The rows come from 7 hidden closed curves, with some noise, and rows from the same curve form a group. Each curve winds through 6 dimensions. The rows are also pushed far along 4 directions, which tell nothing about the answers.
In the rows, 128 means zero.
Known rows, each followed by its group:
[117 137 140 108 108 132 152 148 128 128 135 131 121 126  96 108  79 139
 119 120 135] | gumab
[138 141 135  93 132 138 101  91 107 134 109 141 137 157 117 121 147 164
 121 124 137] | sike
[107 144 147 117 129 122 121 124 127 143 134 147 139 104 133 126 124 122
 115 150 145] | sike
[171 114 115  76 117 104 145 132 128 137 129 126 172 112 123 122 168 149
 139 118 160] | saz
[126 102 137 128 110 118 132 143 133 109 135 131 126 150 124 145 114 156
 135 107 122] | gezi
[182 113 106  96 118 100 154 136 131 146 134 115 154 103 109  97 160 139
 123 133 134] | sike
[134 130 132 128 129 118 142 134 117 138 141 114 116  95 121 107 144 121
  98 137 133] | gumab
[136 139 125 117 117 131 123 123 129 128 126 135 131 127 110 130 102 127
 113 135 119] | bugo
[116 128 106 164 160 136  89  92 128 130 111 129 120 142 175 169 197 108
 156 132 103] | miz
[146 129 104 105 123 124 131 124 123 137 136 127 140 105 135 122 137 134
 145 110 132] | Sirag
[106 125 130 158 133 151 123 137 125 105 129 119 103 138 147 155  98 113
 134 110 120] | sike
[115 131 141 141 139 136  99 106 103 136 125 125 107 128 135 102 123 125
  89 143 115] | bugo
[103 144 147 156 116 130 144 153 140 120 153 139 104  92 121 140  69 107
 102 143 118] | gezi
[120 134 127 139 143 145  89  98 116 132 115 134 122 149 142 122 120 125
 118 140 110] | gumab
[122 141 153 127 113 125 135 143 127 141 148 138 127  95 106  79  44 117
  77 164 128] | miz
[116 129 168  89 127 161  82  81  92 111  86 147 118 231 105 120 112 202
 108 108 125] | gumab
[ 98 127 141 157 158 172  80  88 100 106  82 118  86 208 143 138 139 126
 113 122  96] | bugo
[138 136 123 115 124 126 151 139 130 142 142 122 134 109 118 104 120 138
 139 124 145] | bugo
[114 139 146 139 123 126 146 149 142 123 138 140 126 103 122 134 100 105
 116 146 141] | miz
[147 126 108 133 149 128 142 125 128 138 130 117 131 101 163 137 184 115
 148 126 132] | saz
[139 125 107 140 133 115 121 120 140 134 140 132 140 109 154 156 163 129
 152 129 119] | saz
[141 132 106 114 143 126 127 108 111 145 113 110 120 132 119 100 195 130
 137 117 131] | Sirag
[154 109 132  83  95 152 138 142 110  77 112 118 125 188  85 138  67 176
 133  58 144] | Sirag
[126 125 136 162 122 139 129 140 133 104 147 127 105 128 135 155  83 135
 121 119 112] | saz
[154 106 112 124 116 119 144 145 145 110 128 123 145 138 129 152 127 132
 150 112 124] | sike
[130 117 148 116 119  76 154 146 134 160 155 131 144  67 121  97 169 127
  92 164 144] | gezi
[152 115  97 148 134 134 141 139 131 112 132  97 120 124 144 155 144 117
 150 102 120] | bugo
[124 125 136 105 116 128 117 125 125 128 125 142 147 144 123 120  98 146
 134 122 138] | bugo
[140 117  95 153 136 131 135 139 156 119 135 123 150 125 169 175 141 115
 191 116 125] | sike
[171 124 157  86 120 120 125 119 104 135 132 127 151 130 102  81 109 173
  78 143 158] | gezi
[139 139 120 116 162 127  98  84 106 157 105 126 139 125 145 100 212 119
 120 153 140] | miz
[149 111 136 124  92 144 148 168 134  67 137 119 124 148 101 177  38 142
 122  80 137] | gumab
[114 121 132 107 115 110 118 124 124 136 121 136 134 126 116 122 132 123
 104 136 117] | miz
[115 144 156 103 121 147 140 130 116 126 127 143 118 128 119 113  87 144
 105 129 138] | Sirag
[136 124  98 131 113 119 148 149 154 121 139 128 138 117 123 153 126 120
 176 104 127] | Sirag
[109 139 138 154 131 135 128 130 133 136 134 132 108 125 127 119  93 118
 109 153 103] | miz
[136 124 140 141 131 121 153 147 142 129 138 125 133 116 136 130 129 125
 129 145 139] | saz
[120 147 156 138 137 150 122 122 116 120 122 134 110 135 117 113  96 125
  99 142 137] | miz
[101 130 106 135 134 135 122 122 141 131 111 138 126 145 142 151 150 110
 171 115 110] | saz
[134 131 138 115 137 135  96  93 121 135 103 145 140 168 128 121 141 148
 121 146 117] | sike
[142 129 131 127 124 142 153 148 140 112 131 123 135 142 125 145 103 141
 152 114 145] | sike
[175 119 127 100 116 176 159 150 120  67 105 103 130 204  96 153  78 174
 168  56 166] | miz
[123 141 142 123 126 143 122 122 117 131 139 143 121 111 142 117  83 137
 108 135 126] | Sirag
[110 136 133 120 106 142 105 118 127 109 120 153 115 158 108 151  77 143
 123 111 102] | sike
[117 115 130 139 141 113 118 120 135 135 120 132 136 134 152 145 182 120
 138 142 123] | gezi
[144 128 133 128 121 144 167 157 141 103 138 127 127 124 133 158  98 137
 146 108 141] | saz
[ 74 154 135 141 147 137  82  93 117 156 119 152 119 119 154 118 132 100
 118 160 111] | sike
[156 128 154 103 125 151 119 111 112 110 113 131 133 188 109 129 107 191
 119 114 143] | gumab
[ 91 110 144 154 127 160 110 127 120  89 114 126  92 200 142 167  91 156
 144  88  99] | gumab
[152 107 121 105  89 115 168 179 146  97 157 130 152  90 125 159  64 128
 139  94 146] | saz
[ 73 141 177 145 129 154 107 121 107 123 120 143  90 158 116  96  57 132
  83 144 118] | bugo
[146 105 120 136 116 148 162 170 148  76 124 110 135 165 129 180  89 131
 173  81 144] | miz
[109 105 140 144 115 125 116 132 131 109 131 137 115 158 133 150 108 148
 133 110 106] | gezi
[133 135 124 102 124 117 155 141 130 152 132 127 141  97 113  87 130 117
 125 140 144] | saz
[157 127 126 107 128 152 123 120 111 114 114 115 134 162 118 114 101 151
 127 108 142] | gezi
[104 129 123 130 142 115 102 105 127 152 114 140 135 124 140 107 168 103
 127 154 117] | Sirag
[136 115 122 105 129 137 148 139 120 118 117 114 132 138 134 125 140 131
 143 101 144] | Sirag
[109 125 109 141 120 111 117 134 133 135 141 130 124  86 140 137 123  88
 117 134 104] | bugo
[160 147 107 114 146 134 134 111 121 146 124 116 138 114 130 118 174 132
 141 130 143] | gezi
[ 79 152 178 146 128 134 119 124 121 132 127 152  93 127 109 110  86 118
  70 166 114] | gezi
[153 109 131 124 126 100 144 146 133 140 147 116 154  95 132 103 135 125
 114 148 146] | saz
[105 130 115 122 131 137 105 109 113 128 105 127 112 148 126 127 144 114
 127 113 108] | miz
[ 71 128 124 204 160 139 102 117 135 128 123 126  86 123 180 162 161  71
 133 149  83] | gezi
[158 133 136  97 129 131 117 105 117 135 120 137 150 148 116 108 136 166
 124 133 146] | Sirag
[124 143 168 118 134 163 124 116 107 117 117 141 113 158 129 115  77 161
 100 133 135] | Sirag
[163 118 113 111 100  98 162 162 140 124 174 127 150  56 133 151 113 135
 131 109 145] | Sirag
[118 120 111 133 133 116 139 135 149 133 127 129 141 127 149 157 169 119
 169 124 126] | gumab
[ 85 137 155 138 131 113  96 105 121 149 132 155 115 115 138 125 137 125
  91 164 105] | gumab
[156 110 103 141 135 129 119 123 125 120 138 110 137 126 159 149 147 139
 156 105 126] | bugo
[122 151 132 144 126 137 114 119 126 138 148 143 117  99 130 118  79 123
 107 148 114] | gezi
[108 126 117 170 133 155 109 124 142 105 118 136 110 168 145 160  91 119
 168 114  99] | Sirag
[118 129 139 110 116 153 111 118 130 100  98 146 131 203 109 155  87 157
 144 107 118] | miz
[112 141 155 109 150 154 129 108 110 137  87 126 114 182 110  87 151 139
 115 142 138] | saz
[131 120 125  91 117 141 153 141 124 112 107 114 128 173 101 124 128 152
 154  85 144] | gumab
[ 98 153 157 131 138 134  78  85 100 146 117 152 105 128 121 103 125 125
  67 165 108] | miz
[138 143 134 118 142 137 146 121 121 143 118 119 121 138 114  95 152 142
 127 137 142] | gezi
[135 125 153 117 145 147 135 118 120 118  95 123 128 189 121 120 153 154
 130 131 144] | saz
[154 136 138  90 125 102 153 135 132 155 125 126 157  98 100  90 153 118
  92 167 153] | bugo
[110 140 136 121 142 111 102 100 124 153 114 145 138 116 134 122 183 106
 104 168 125] | gumab
[120 139 124 116 141 116 114  97 120 165 108 138 125 128 119  88 182 116
 108 162 105] | sike
[155 144 181  69 125 130 143 120 101 137 118 129 144 143  82  78 125 180
  73 145 182] | sike
[141 133 128 117 155 104 139 116 135 171 127 126 158 105 147 100 215 130
 143 166 155] | bugo
[149 125 149 133 113 106 153 156 130 128 167 123 129  73 119 118  94 134
  83 145 142] | gumab
[157 109  94 137 148 139 110 107 119 120 120 104 134 152 164 154 183 145
 171  95 124] | bugo

New rows. What belongs after each?
[159 120 114 120 120 135 137 130 133 116 140 123 138 144 132 151 116 173
 163  96 133] | gumab
[134 134 119 128 134 133 109 105 126 132 114 132 126 159 115 121 149 143
 143 125 121] | Sirag
[162 106 101 116 141 123 145 135 129 121 114 100 151 136 144 142 194 122
 162 106 150] | miz
[169 123 163  76  99 135 160 151 113 114 123 122 137 156  63  69  47 170
  77 126 155] | sike
[123 131 149 121 105 146 157 159 144  95 135 143 123 145 111 156  55 148
 140 106 138] | Sirag
[150 138 128 117 149 145 117 101 117 130 107 123 133 159 132 132 170 150
 135 130 139] | gezi
[158 136  92 133 130 127 147 140 147 133 141 117 146  98 135 139 130 110
 162 125 135] | gumab
[124 121 122 142 143 125 136 126 135 131 114 114 122 151 132 134 181 127
 151 128 125] | saz
[ 55 150 150 181 144 170  53  86 128 111  95 168  95 186 152 164  70  96
 116 155  72] | gumab
[122 118 140 143 117 130 127 144 121 118 150 123 118 110 132 114  63 125
 103 126 126] | bugo
[107 126 149 162 113 150 130 150 124 101 148 126  92 134 124 133  30 133
 104 117 107] | gumab
[127 145 124 143 135 115 131 117 128 156 139 132 108  90 122 103 150 113
 101 160 104] | sike
[155 115  96 112  99 114 159 170 151 118 162 122 166  82 133 148  77 122
 167  98 150] | sike
[183 107  93 108 113 115 178 158 144 110 135 100 142 123 115 158 165 145
 168  83 141] | sike
[115 140  97 168 137 146 137 134 154 121 140 138 113 108 168 181 122 104
 184 114 100] | saz
[100 145 133 160 147 148 114 108 124 128 122 138  93 136 147 147 144 120
 128 135 101] | saz
[114 133 113 122 138 117 113 108 116 151 125 130 121  97 145 117 178 108
 119 135 115] | saz
[107 139 110 138 120 135 146 142 150 122 136 143 121 110 140 163 115 108
 165 113 114] | saz
[ 84 155 163 136 152 146 102  93 121 143 103 162 108 149 141 128 151 123
 104 169 113] | saz
[ 74 140 142 166 136 145  80  98 120 138 132 154  93 143 154 130  94 131
 118 143  80] | gumab
[106 136 143 161 127 116  99 113 126 132 144 147 104 105 132 136 122 120
  94 154 102] | Sirag
[135 128  75 160 155 120 114 112 136 145 135 117 134  84 180 152 205  84
 171 126 116] | miz
[144 126 118 100 131 120 123 110 107 147 116 117 128 123 113  91 168 133
 106 129 128] | sike
[140 137 125 124 139 117 129 110 121 156 120 126 118 118 115  91 173 125
 101 157 110] | sike
[ 89 132 119 161 147 145 129 126 142 119 112 133 103 147 156 168 160 101
 163 122 104] | saz
[125 122 138 121 122 154 150 145 128  92 119 126 114 161 131 168 111 148
 147  87 135] | Sirag
[145 117 127 133 125 141 153 145 129 104 127 108 113 152 121 146 128 151
 146  96 134] | gezi
[122 119 103 133 148 132 124 118 120 142 113 111 123 128 150 112 175 103
 146 121 119] | saz
[141 107 101 177 107 128 154 175 156  85 172 111 115  96 153 201  73 119
 162  85 111] | gumab
[144 117 132  99 108 138 132 136 113 102 126 124 127 142 112 132  93 149
 116  91 136] | saz
[ 87 121 132 153 152 121  98 101 129 149 109 140 119 150 156 122 181 115
 137 152 101] | gezi
[146 115 127 132 128 163 113 118 116  83 116 122 114 184 142 173 107 166
 150  79 120] | Sirag
[ 96 132 126 141 144 143  85  94 123 117  96 144 115 171 147 169 169 119
 142 121 107] | miz
[134 144 155 107 102 134 141 145 135 116 138 151 138 127  93 123  47 147
 107 134 146] | miz
[126 120 113 149 116 130 123 146 145 107 154 133 140 105 159 177  83 118
 157 109 125] | sike
[106 138 126 164 129 134 137 146 151 122 148 137 120 106 151 158  94 105
 147 136 118] | sike
[102 143 156 116 165 149 100  83  98 148  96 141 114 149 158 113 187 135
 101 153 125] | Sirag
[ 78 133 121 175 173 154  63  71 101 140  96 125  84 163 174 127 182 101
 122 141  82] | bugo
[138 118 106 127 127 124 111 115 129 130 122 130 134 134 138 133 140 124
 137 124 104] | sike
[103 123 150 142 140 152 110 116 115 114 115 130 111 177 142 135 121 154
 140 114 130] | bugo
[130 127 133 152 133 136 139 138 129 117 143 123 110 111 147 144 121 128
 124 124 122] | Sirag
[146 131 105 109 126 144 127 119 135 117 105 126 140 167 118 152 134 136
 160 108 123] | bugo
[129 125 170  81 118 143 144 131 116 112  99 132 135 197  87 111 113 179
 116 116 158] | gumab
[167 118  94 111 138 101 169 140 130 148 142  94 142  88 136 126 228 134
 155 110 151] | gumab
[109 132 116 143 150 133  99 102 111 142 114 121 111 123 147 115 169  99
 115 138 109] | miz
[152 138 139  85 101 138 156 150 121 110 132 125 136 128  82 117  70 149
 109 106 158] | gezi
[105 150 164 105 122 130 120 118 110 150 129 146 121 124 100  72  89 142
  81 156 138] | bugo
[100 139 126 163 149 118 102 104 121 153 132 130 101  99 153 126 172  97
 101 163  95] | miz
[ 94 135 142 173 173 141  92  88 110 151 108 126  92 147 161 108 187 113
 107 165  98] | gezi
[153 122 162  84 113 143 145 139 107 106 129 130 136 142 115 123  83 173
  98 108 159] | Sirag
[109 140 160 124 124 107 155 147 134 154 145 135 126  89 112  92 120 117
  89 169 142] | gumab
[125 125  88 156 141 134 113 119 125 127 130 110 111 113 155 149 156  97
 148 110 103] | gumab
[159 128 144  82 119 120 128 116 118 131 126 143 159 134 116 119 137 170
 117 130 156] | Sirag
[100 142 129 135 137 129 133 128 130 152 125 135 118 109 131  96 130  99
 122 152 120] | saz
[137 135 125 121 146 109 137 123 127 173 142 125 150  86 143  79 166 125
 130 161 150] | bugo
[141 109 133 150 101 149 142 162 137  68 147 118 111 155 126 190  42 157
 140  77 120] | gumab
[167 123 134 110 130 141 162 144 124 118 129 111 135 133 123 118 123 151
 130 116 155] | saz
[139 123 112  84 125 138 125 114 115 126 103 120 143 170 114 120 157 155
 160  91 145] | bugo
[ 76 140 142 129 126 149 100 114 126 116 107 152 114 165 130 151 101 119
 132 122 113] | sike
[ 86 147 107 170 158 156  97 102 128 133 100 126  97 148 152 143 154  77
 145 138  92] | gumab
[149 128 140 108 149 143 141 118 117 132  99 112 136 171 119 101 164 147
 130 134 151] | sike
[123 121 143 116 129 137 130 128 124 127 106 121 127 172 112 106 110 138
 114 135 121] | miz
[ 86 136 141 124 135 144  99  98 119 130  90 141 103 192 115 135 143 136
 117 133  93] | miz
[128 128 144  98 126 115 118 110 118 142 120 138 139 139 119 121 164 158
 114 133 137] | gumab
[121 133 107 146 145 181 112 110 126  97  90 118 106 210 136 164 119 134
 181  87 108] | gumab
[115 114 151 130 116 136 118 132 127 112 124 140 125 167 120 122  75 151
 123 123 119] | gezi
[119 125 121 161 133 131 138 149 145 116 133 120 122 114 142 153 113  89
 132 134 121] | gumab
[135 112 118 107 114 136 126 131 138 109 108 128 144 185 118 153 110 151
 156 102 117] | miz
[136 139 116 122 163 133 131  97 117 152 106 115 117 136 140 117 235 133
 143 133 130] | saz
[115 142 114 127 149 117 101  90 119 177 117 132 128 113 140  87 180 111
 112 169 102] | miz
[152 133 100 126 111 100 148 144 138 146 165 124 134  61 115 114 126 120
 132 125 130] | Sirag
[122 119  89 142 125 135 115 123 135 118 122 118 120 155 133 155 139 127
 178  89 103] | saz
[128 136 132 105 130 143 130 123 127 119 115 132 141 156 127 148 137 148
 154 111 152] | sike
[123 149 121 140 126 120 115 121 127 145 144 137 122  78 126 118 109  98
  98 154 116] | gumab
[136 120 139 148 135 110 136 136 133 145 148 125 134 100 143 106 130 127
 114 159 129] | gezi
[166 118 114 110 137 102 125 113 125 147 136 125 160 102 146 126 196 141
 135 137 145] | Sirag
[ 65 149 176 149 126 163  90 108 124 106 105 164  90 191 116 150  60 136
 102 141  99] | bugo
[143 117 108 126 107  81 140 147 142 146 171 132 147  49 138 134 142 119
 125 132 126] | gezi
[106 124 122 122 161 114 111  99 124 162 101 127 142 138 158 116 237 114
 150 148 135] | bugo
[159 132  99 107 150 128 140 110 126 156 113 112 146 143 133 101 203 148
 172 123 142] | gezi
[117 121 153 123  96 125 161 174 140 102 145 132 126 118 101 132  45 125
 109 118 139] | gezi
[ 78 144 160 151 134 127 130 134 134 140 129 148 104 108 131 117 112  97
  94 168 114] | saz
[139 124 119 137 116 121 118 128 124 124 140 125 121 120 112 116 104 131
 120 121 118] | Sirag
[ 84 143 116 178 150 114  81  93 135 154 133 150 109  90 173 157 173  82
 115 170  78] | bugo
[129 128  77 133 137 120 132 125 131 144 131 111 127  96 148 134 181  96
 166 108 116] | gezi
[113 128 121 120 123 133 123 121 136 124 110 135 123 167 119 151 137 138
 145 116 104] | miz
[162 117 117 104 116 135 136 128 120 110 124 111 129 158 109 143 129 166
 133  92 128] | miz
[153 112 108  89 124 144 141 133 127 112 103 117 152 168 126 132 135 143
 172  88 145] | saz
[123 129 146 127 103 121 128 143 127 113 158 148 123  93 129 149  67 136
  99 122 123] | Sirag
[115 134 141 158 128 161 121 131 127 102 140 140 103 134 156 163  65 137
 127 116 110] | Sirag
[ 87 154 166 162 133 154 119 126 127 126 130 147  90 139 119 113  57 121
  93 159 108] | gezi
[147 120 108 116 114 120 137 132 140 119 126 133 136 136 118 153 137 139
 148 110 115] | sike
[124 138 130 140 129 110 153 150 147 136 148 135 137  76 134 135 136  97
 128 149 144] | miz
[118 125 122 113 124 105 114 117 127 144 125 137 138 113 131 130 165 115
 115 140 119] | miz
[102 128 133 117 144 127  99  97 116 148  94 132 128 169 122  96 169 125
 125 144 120] | saz
[120 130 143 133 130 110 108 112 123 142 122 137 123 130 108 101 151 125
  97 156 123] | Sirag
[172 113 114 101  82 105 159 170 138 115 177 124 157  77 109 133  51 152
 129  98 146] | gumab
[131 141 155 101 159 119 137 105 118 172  99 126 141 144 112  64 207 137
 107 178 155] | saz
[167 102 124  81 117 148 130 130 121  78  92 115 156 211 112 168 135 173
 164  67 158] | miz
[161 104 107 104 108 118 150 150 128 117 135 104 141 129 114 128 114 142
 133  98 128] | miz
